The rows are grouped in 2 different ways at once. Each group adds its own fixed numbers to the row, and there is some noise. The rows also spread widely along 3 directions, which tell nothing about the answers.
Some rows, each with its group in each grouping after it:
[-57  20  15 -25  11  -1   3  28  31 -48  42   8  -3  18 -14 -23  61  27
 -44 -15  16  11  18 -60 -33 -26 -12 -21 -25 -33]
W J771
[-20  45  17 -38   5  -3 -18  24  33 -34  17 -45  45  65  13 -31  83  37
 -39 -11  -5  19  27 -32 -44 -23 -27 -25 -36 -34]
X J243
[-20  10  38 -14  30  26  -2  34  22 -51  63  -9 -12  17 -16 -28  55  20
 -34  -9   4   5  18 -42 -41 -23 -25 -31  -7 -52]
W J985
[-46  10  30  -1  16  28  -8  44  12 -42  20   1  21  25 -20 -27  69  32
 -31 -14  19  21  30 -65 -11 -23   5 -27 -15 -56]
X J240
[-69  13  20 -30  14  -4   8  41  20 -42  47  10 -12  11 -28 -31  52  30
 -33 -40  33  14  30 -70 -23 -24  -4 -27 -20 -38]
C J771
[-26  20  20 -29  23  23   8  20  31 -37  47  -2  28  29 -22 -19  60  37
 -42 -29  17  14  29 -38 -17 -14 -23 -26 -16 -23]
C J240
[-17  34   5 -42   0 -36 -12  10  22  -1  39 -43  49  42 -19 -18  91  48
 -20 -35  27  22  25 -55 -29 -17 -53  -5 -36 -17]
C J668
[-23  32  12 -46  -3 -37  -5  15  19  -5  47 -35  42  40 -34 -27  85  45
 -15 -42  39  32  26 -55 -21 -10 -43  -5 -38  -9]
C J668
[-33  43   8 -33   1  -6 -23  24  27 -37   3 -47  38  58  17 -26  92  42
 -35 -12   3  25  35 -42 -41 -31 -26 -31 -35 -34]
X J243
[ 17  42  13 -23  20  23 -10   5  56 -35  43 -40  44  57   6  -1  89  32
 -47  -7 -16 -11  44 -22 -38 -13 -71 -30 -19 -32]
C J985
[-39  20  25 -30  18 -20  -1  24  12 -17  52 -17  22  24 -38 -30  66  34
 -19 -39  26  26  25 -46 -20 -15 -34  -3 -22 -26]
C J668
[ -3  33  23 -50  13  -9  34  45  38 -36  57 -29  30  33  -4 -50  39  36
 -34 -27   1  26  21  -3 -36 -26 -30  -3 -35 -22]
X J243
[  3  25  13 -27  16  23   0   7  46 -41  38 -11  45  48 -11 -20  71  35
 -52  -9   7   7  23 -29 -24 -30 -49 -23 -27 -24]
W J240
[ -8  13  27 -24  40  35  22  25  28 -36  62   4  12  19 -22 -30  42  32
 -42 -19  -6   6  29 -23 -11 -19 -30 -22 -10 -24]
C J240
[-34  41   7 -40  16   5 -18  12  29 -48  23 -30  29  67  16 -27  83  26
 -38  -8 -13  10  22 -28 -45 -26 -46 -31 -22 -48]
W J243
[ -8  35  15 -27  -6 -25  -9  30  27  -8  28 -49  56  38 -10 -32  82  47
 -27 -25  35  37  21 -51 -22 -29 -38  -2 -39 -24]
X J668
[-10  12  24 -27  32  41   7  18  32 -46  48   9  17  24 -11 -26  41  27
 -54  -5  -6   7  24 -22 -19 -28 -27 -22 -18 -40]
W J240

New rows. What belongs after each?
[-13   7  35 -27  39  38  27  49  22 -51  77  22   2   6 -29 -39  18  18
 -44 -28   2  16  11 -17 -14 -25 -14 -18  -7 -32]
W J240
[-42  13  21 -32  26  -8  -7  32  10 -16  47 -16  18  17 -26 -29  63  31
 -18 -29  21  22  27 -62 -21 -20 -25 -14 -13 -37]
C J668
[-21  25  15 -44   3 -30  -6  22  20  -5  45 -38  42  38 -28 -25  76  41
 -13 -33  28  20  15 -45 -24 -15 -46  -4 -36  -7]
C J668
[ 19  30  19 -48  13 -21  15  20  40 -13  66 -30  53  39  -8 -38  61  34
 -34 -23  14  23  11  -4 -33 -32 -65   6 -39  -5]
W J668
[-16  33  24 -50  40  19  17  30  36 -39  56 -15  21  34   4 -33  44  23
 -35 -15 -23   6  37   2 -42 -23 -42 -22 -15 -30]
C J243
[-18  45   1 -69   4 -27   7  23  37 -18  43 -31  32  60  -7 -21  77  42
 -30 -46   9  24  23 -31 -30 -17 -49 -20 -31  -5]
C J243
[ 30  28  21 -37   9  23  29  30  53 -33  49 -15  62  43  -5 -30  50  45
 -54 -17  11  20  28  -6 -25 -37 -47  -6 -34  -7]
X J240
[  9  30  26 -21  37  35   6  21  47 -48  63 -18  17  34   5 -17  67  21
 -52  -3 -10  -3  19  -5 -45 -19 -54 -26 -20 -40]
W J985
[ 11  32  17 -42  12  -9  12   9  40  -5  53 -43  60  47 -14 -23  69  36
 -32 -17   4  11  29 -11 -31 -17 -71   2 -36  -5]
C J668
[-48  22  15  -7  -2  12 -16  23  32 -48   7 -13  26  30   7 -18  82  27
 -50   3  12   6  35 -63 -36 -34  -6 -21 -33 -49]
X J771
[  4  43  12 -67  12  -6  25  23  44 -37  52 -20  30  49   1 -31  55  33
 -39 -34  -9  22  12   4 -42 -30 -58  -7 -31  -8]
W J243
[-38   8  39 -17  17  -4   2  47   2 -25  31 -16  22   9 -27 -39  56  28
 -24 -19  23  26  22 -50 -22 -27  -9   1 -21 -48]
X J668
[  6  32  30  -9  17  29  -5  23  42 -41  36 -38  28  41   6 -15  83  34
 -47   7  11  -3  32 -36 -41 -20 -33 -24 -24 -47]
X J985
[  6  25  12 -28   2  18  14  31  41 -30  40 -21  48  43 -10 -30  60  48
 -53 -14  21  19  20 -24 -17 -25 -32 -13 -35 -13]
X J240
[-27  19  17 -37  27  19  12  35  23 -34  62  11  16  20 -33 -33  52  40
 -33 -43  25  16  28 -46 -14 -15 -21 -23 -17 -26]
C J240
[ 10  39  12 -29   6 -10 -12  18  49 -36  56 -32  23  54  -9 -13  91  36
 -45 -24  21   6  17 -40 -35 -16 -58 -24 -30 -20]
W J985
[-34  27  12 -34   9   8   0  19  49 -44  37  -7  21  34  -1 -14  67  38
 -41 -16  11   0  37 -42 -33 -30 -31 -17 -30 -27]
C J771
